The first 5 rows are patterns. Each new row is the sum of 2 different patterns, raised or lowered, with some noise. Before adding, each is slid sideways (what falls off one end comes back at the other) and multiplied by a number that may be negative. Names go in the order of the patterns.
Known rows, each followed by the names of its patterns:
[  1  -4  30  -3  -3  20  17  22   6  -2  -3  -2  -1   1  15   3  12  12
  15  -1   9  -7   5  -4 -14 -11  -2  -4   4  -3 -15  -4  -3   7  -1   9
  11   8 -39 -13   3  14] -> lumi
[ 10  16  -6 -16   2   0   3 -17   0  -6   8 -17   8   4  -9  -3  -6 -10
   1   4  -9  13  -9   9 -11 -14  -4  -5  -4  -4   5   1  -8  -7  14  13
  -7  19 -21   0   0 -35] -> Davov
[ -8  11   7   7  15  32 -16  -1  -2   2 -17  11  -5  -1  11   6 -14 -16
  23   2  -4 -22  -6  22   5   1  18  30  -6  -7  14  -8   7  17 -22   4
   8   0 -20  20 -11   4] -> kob
[ -3  -4 -10  -3  16  16   8  -7 -16  -6  12   0   0  -4 -14   7   5   5
  -5  -5   1 -17  -5  -7  -5  14  -2   9  -6 -18  -8 -17  -7   2  10  -1
  -4   0  18  22   6  -1] -> lopo
[  1  11  11  -5   6  -1   3 -37 -10 -16  -1  19 -12 -20   9  17  22 -14
   6   3   3 -14 -24  20  21 -12   1  -7  20   2  -9  23 -16  -2   3  17
  -3  -3  23  20  11  28] -> zudam

New rows, each followed by the names of its patterns:
[ 24   5  17  -8  -8  12  -3   6 -10  -6 -31 -28 -22 -11   5   3 -21  12
   3  -4 -23 -16  -8   0  -4 -23  10  13   5  19  -4  11  -5 -15   5 -19
  11  13  18 -12 -23   7] -> lopo zudam
[34 20  9 -2 17 36  5  3 35 20 29  9 23 40 10 12  4 30 19 15 -2 46  7 24
  3 37 13 18 33 40  7 24 14 13 12 10 19  6 33 33  7  8] -> Davov kob
[-11 -20 -18 -30 -13  -8 -15 -66 -49 -24  -8 -18 -21  10 -21 -39 -20 -15
   0  -3 -18 -34 -23 -21 -19   2 -26 -18 -15  -6 -15 -14 -14 -12 -18 -27
 -41 -21 -32 -13  -9 -26] -> lumi lopo
[ -1  16 -15 -10  11  10  -9  -1  -3  16  10  -3  16 -14  12  13  11  14
 -14  22  21 -13  32  17   9   1   1   9   4  -6 -26  -8  -3 -10  24  -3
 -18   9  13  14  -7  11] -> Davov zudam
[-14  -1 -23 -18 -17 -17 -15 -21 -20 -28 -36   6  -1 -14   0 -32 -34 -26
 -25 -14 -12 -30   5 -24 -25  -9  -4 -32 -22   8 -30  -3 -11 -13 -29 -13
 -36 -20 -50   6  -2 -13] -> Davov kob
[  4  10  19  24   3   4  16  24  11   8   2  10  -5  21  13   8   8  19
  11  -6  12  19 -10  30 -11   7  19 -18  23  26  38   9  28  15   4   9
  29   4   9 -15  31  14] -> Davov zudam
[  4 -15 -12 -49 -11 -38 -12   3 -31 -37   2  15 -14 -28  -6   4  -8 -43
 -39   1 -10 -49  -9 -16  -8  -7 -27  -8 -11 -19 -20  -1  -3 -33  13   0
   2   0 -19 -10 -17 -45] -> kob zudam
[  5 -15   5 -25 -17  -9 -10   4  -8   9  -6 -22 -16  -3   3  -7  20 -20
  -6  -2 -19  24  16  -7 -18  -5  -8  -3  -6  11  -1   0 -28  -1  10 -11
  -5 -11 -21   4   4  -7] -> Davov lopo
[-35 -20   5   1 -28 -17  -8  -1  -8 -14  -4  16 -10 -23  16 -23   7  -6
 -40 -10  -6 -13 -27  12 -18 -12 -23  15  10  -9  21  -3 -22 -10 -44   3
  -5  -5 -28  -8   0  -1] -> Davov kob
[ 23  27  14  29  36  32  14  35  37   2   4  27  10  28  28 -10  17  21
  26   4  41  20  29 -21  14  26  39  30  35  33  17  15  38  21  46  21
  16  24  22   8  10  49] -> lumi kob
[-33 -14  19 -30 -11 -25  11  -7 -14  16  -1 -28 -12  -3 -15 -29  13  -3
  -6  14  -8 -17 -19   1  -9 -18 -30 -48  -4 -23 -14  16   2 -34 -14   9
  -4 -18   5 -31  -9 -17] -> kob zudam
[-40 -17 -27 -38 -35  -4 -12 -36 -25 -13  10  -6 -38 -22 -22 -32 -38 -11
  -8 -36 -10 -31 -44  -5   7 -17 -23 -10 -39  -5 -45  -7 -28 -39 -38 -47
 -54  -2 -17 -15 -20  -3] -> lumi kob
[  1  -2 -19  -1  -1  -3 -19 -15  -1 -18 -27 -27  -8 -15   9  -2 -17   9
 -27 -39 -10   7  -5 -10 -15   8   4  12 -13   4 -21 -16  -9 -10  10  12
  -5 -20 -14 -26   8 -19] -> Davov lopo
[ -9 -21 -15   3 -26  11 -14 -11 -36  -7 -17 -47 -43 -26 -44 -13 -28 -34
 -15 -24 -10 -18  26   2   6 -44 -40  -4  15 -22 -34 -10  -3 -24  -2  -4
  14  14 -34 -39  -6 -17] -> lumi zudam
[ 11   4  47  26  20  27  -7  34  23  -4  -5  -9  25   7  16  15  21  31
  10   9  20  31   7   0  15  -8   5  43  11   1   2  17  21 -20  -1   2
  -4   1  12  10  13   8] -> Davov zudam
[  5  25  -5  11  14  29 -24 -21  13  18 -26  11  -9  14  11  -3   5 -27
  17   3   9 -21  -8  35  21  10  35  27   3   1   7  -2   5  16 -47  -4
  -5  -1  -3  10 -24  10] -> kob zudam
[  5 -15  23 -20  16   1  22   7   7  22  22 -15  -2  -1  21 -13  26  -6
 -13   8  -4 -14  -7  38   8  -2 -17  17  48  16   6  19  31 -10  -6  35
  12  18  17 -32   4  26] -> kob lopo
[ 24  -3 -17 -12  14  26 -18 -33 -40  -3 -22 -16  -4   2  21 -22 -22  -4
  -8 -15 -27 -21 -21 -47  -1 -16 -13 -34 -28 -15 -41 -26 -27 -32  -5 -18
 -66 -21 -17   0 -17  16] -> lumi zudam
[25 30 22 11 37 33 17 10 -1  9 19  6 22 20 21 21 39 12 27  9 24  7 12 21
 43 17 14 15 30 16 16 41  2 31 16 40 11  9 33 31 25 40] -> Davov zudam
[  2  22  18  20 -16   5  22 -11  37  14  -1  -6  14  23  -7   3  13  -5
 -17  -7   7  32  10  15  37  49  21  48  29  14  32  31   3  -6  -9  30
  20  14  22  38  52  -5] -> lumi zudam
[  0  19   9  15  -8  -9  -7   5  13   3  -1 -14   4   6   9  16  17  21
  16 -43  -4   1  23  20   7  48   7   0  18  22  31  10 -10 -14  -2   5
   9  22  15  18   6   9] -> lumi lopo
[ 12  16 -25   5   1   7   1  21   5   9  -7   2   8   8  10  10 -28  -5
   1   4  -9  16   1 -11  -3  -1  -4   3  23  -7  -3 -14   2  29  -2   0
  11  27   1  -5  23   0] -> kob lopo
[-24 -39  -8 -38 -34 -21 -19 -13  -7 -33 -14  -1  16 -42  -3 -15  -8 -34
 -40  -7 -10 -49  -3 -21   3 -14  -9  -6 -25 -15 -20  -6  -7  -6 -14  -1
  -4  22 -10 -23  -9 -19] -> kob zudam
[-14 -22 -20 -13 -12 -33 -43 -26 -47 -14 -14 -21  -3 -17 -21 -27  10 -10
  -7 -32 -49 -15  -2 -24 -30 -29  -4 -36 -31 -27  -4  11 -30 -43  -9 -18
 -11 -25 -25 -15 -38  -1] -> lopo zudam
[-29   7  -8 -15  -8  -9 -23   0  -8 -17   2   0   6 -19  20  13  -6  17
 -19   7  47 -21 -36 -17  25 -10  -4  -9  26  20 -16 -28  24 -11   1 -12
  -1  13 -15   9  -4   2] -> Davov zudam
[-19  -5 -17   5 -42 -18  -9 -27 -23 -28  -9  -4 -12 -13   9   3 -26   8
 -37 -17 -19 -40  -3  15 -17 -20   6   1  -2 -21 -12 -10  13 -20   4  -9
 -15 -17 -22 -23  23   6] -> lumi Davov
[ -9  10   8  26  12 -11  26  25  -8  -2  -1  41  22   5  25 -22  -1  19
  23   4  -1  18  33  23  38   4  13  18 -13   7  -1   7 -17  -4   0   0
  11 -13 -26   9  26  39] -> lopo zudam
[ 16  16  -4  16  24   3  32  11  15   2  26  21   8  13  17 -34   7  13
  21  24  13  45  14  46  42  47  37   9  27  32  11   4   2  44  15  28
  26  42  40  10  -3  34] -> lumi zudam
[-18 -10 -34 -11 -19 -16 -27 -30 -28 -31 -49 -11 -41 -20   0 -34 -29 -20
  -4 -23  10 -14   9 -20 -29 -15  11 -33 -35 -27  -7 -19 -14 -22 -11   7
 -46 -29 -17 -11  -2 -30] -> Davov zudam
[ 32  16  29 -16  -7   2 -11  18  20  -3 -19  14  11  14 -12   3   4   0
 -11   9   6  12   3   9  -7  -8   2 -14  13   1  20  -5  -5   5  18  23
   9   9   6  -4  -8  17] -> Davov lopo
[ 36  20  19  48  41  17  33  14  35  41  18  15  19  21 -15  21  -3  15
  32  11   5  27  48  44  11  27   9  22   0   0  52  44  22  24  11  32
  19  13  41 -10  -2  18] -> lopo zudam
[-10 -38 -16 -21 -37   6 -23   1 -12  13 -36 -19 -14   4 -35 -36 -38 -20
 -53  -4 -15  -6  -2 -13 -42  -3 -16 -23 -38  -5   5 -56  -7 -10   4 -23
 -37 -20 -34 -48 -56 -30] -> kob zudam
[-31 -28 -39 -38   5  -5  -4  -8   3 -32  -7 -18 -27 -26   2  -4 -18 -13
  -3  22   6 -22  -9 -13 -20 -17   0   2 -24  -3 -21 -30   0  24  -4 -11
  -7 -25   4 -39   1 -13] -> lumi kob
[  8  -6   3  35  24   2  18 -14  -3  -6 -37  51  35  -2 -24   7  10 -20
  -8   9 -19  -1 -32   8  12  -1   4  -1  -4  -8   5 -15   7 -19  14 -14
  -1  -4   3  17  12  13] -> lumi Davov
[-16  10 -12  -4   4   5 -28 -21 -16 -42 -38 -20 -22  -5 -17 -26 -24 -20
  15 -26 -16 -33 -20  -9 -32  -2  12  -1 -21 -30   8 -22 -18  12 -47 -18
  -8  -4 -34  -4 -10   1] -> kob zudam
[-20  11 -14   2  -3  14 -11 -18   5 -11  -9  -2 -26 -20   2 -20 -22  17
 -19  -6 -18  -1 -12  -7   9  24 -39 -25  -8 -26 -11  -2 -20  14 -11 -21
 -21 -16   6 -10 -18 -21] -> Davov kob
[ -5 -10 -12 -29 -32 -15  -2  -9   8 -28  -2 -21 -22  -3 -22 -17 -19  -4
  -6 -19  -6   8   8 -14  -1 -30 -18  -6 -32   6  17 -11 -28 -16 -12  -6
 -28 -23 -34  -7 -24   0] -> Davov lopo
[ 9 40 13  7 13 46 39 26 17 28 11 23 22 25 19 39 42 15 16 31 32 29  1  5
 11  5 -5 29 23  0 23 12 15 37 25 23 28  5 -4 30 29 27] -> lumi kob
[  3  -5  29   1   8  -3   2  -9 -12  11  16  10  22   2  -8  -1 -13  10
 -11  -6  -7  -3   4   3   5   0  -1  -5  -9 -22  -9  19 -15   8  -1  -1
  34   0 -23   0   8   1] -> Davov lopo
[ -8  25  22  15  17   1  -4   7 -14 -16 -20  -8 -44 -13 -26 -22   3 -21
 -19  -2  16  22 -12 -39 -18  -4  -6 -29   5  39 -23 -11   4  24  12 -10
  10 -26  -9  -6   7   5] -> lumi zudam
[ -6   1   3   3 -10  -3  -5  -9   8   1   9 -18 -25  -1 -27   8   0   4
  23 -11 -14  14  24   1  -3  -7   7  -9   1   5  19  -2  -9  -7  -3  11
   5  -2  -8  -6  -7   9] -> Davov lopo
[ 10  -7  -3  46  -2 -13  18  42  10  10  12  20   4  -6 -16  12   0  16
  13   7  26  27  -5  34  -1   0   9  37  24 -10  28  31  41  39 -10  16
  19 -10 -11  16  22 -34] -> kob zudam
[ -1  20  21  23 -39   8  10  24  22  11  28  -5  28  32  25  13  12  29
  12  11  26  38  21   9  36  18  32  25   2  10  24   7 -18  19   2  11
  10  18   2  14  20  46] -> lumi kob
[-10 -10  17   0  -1  -7  -5   7  16   5   6  11  16  -6   6  -3   5  33
   8  16  -5 -11  -7 -17  -3  37  27   4  -7   8  27   7  14   7  -9  -8
 -17   0  23  25  16   0] -> lumi lopo
[ 41  25  36  17  14 -19   3   1  13  40   6   8  33  40  29  11  12  19
  11 -13 -16  25  24   6  10  -5  24  11  13  29  10  21  22 -11   0  13
  44  28  16  61  10  19] -> lumi zudam
[-53 -47 -43 -46 -17 -25 -27 -12 -21 -28 -23   5 -19 -13 -16 -41  -2  -6
 -23 -24 -30  -4 -21 -22 -19   3   6 -32 -41  -7 -25 -20 -43   9   0 -41
 -14 -17 -17 -53 -13 -11] -> lumi zudam
[ 34   2  10   4 -17  18  20 -18 -14 -19  25  -3   9  11  22  -8 -24 -12
  28   3   7  14   0  10   0  36  25   8 -13   4   4 -17 -13   9 -20  16
   6   7   8   6   1   6] -> lumi zudam
[-41  13 -27   2 -22   8  10   8   7  24 -26  -7   3  -4 -21  -3 -14 -17
  -9 -10  12 -13  10 -19 -14 -27 -40  15   0 -26  -7   4 -20 -15   8 -13
  -2   7 -43  -8 -11 -18] -> lumi kob
[-10   8 -40 -38 -33 -14 -13 -50 -25   0  -9  12 -30 -21   5 -15 -34 -35
  19 -14 -15 -16 -13  -5 -17 -25  -5 -53  -3 -10   3 -17  -3  -1  10  -2
   2 -17   7   8 -38 -11] -> kob zudam
[ 42  28  18  15  -1  23  43  12  11  -1  15   7   4  10  32  46   4   1
  28  30  40   7  17  23  -2  23  17  29  17  25  16 -12  -1  19  -4  17
   5   0  28  19  23  12] -> lopo zudam
[  7  -1  51  13  17  14  20  -9  14   9  27  16  12  10   6   5  54  24
  20  13  31   1  20  34  21  20  25  18  -8  27  22  37  20 -14  19  23
   5 -15  19  25  -9  20] -> kob lopo
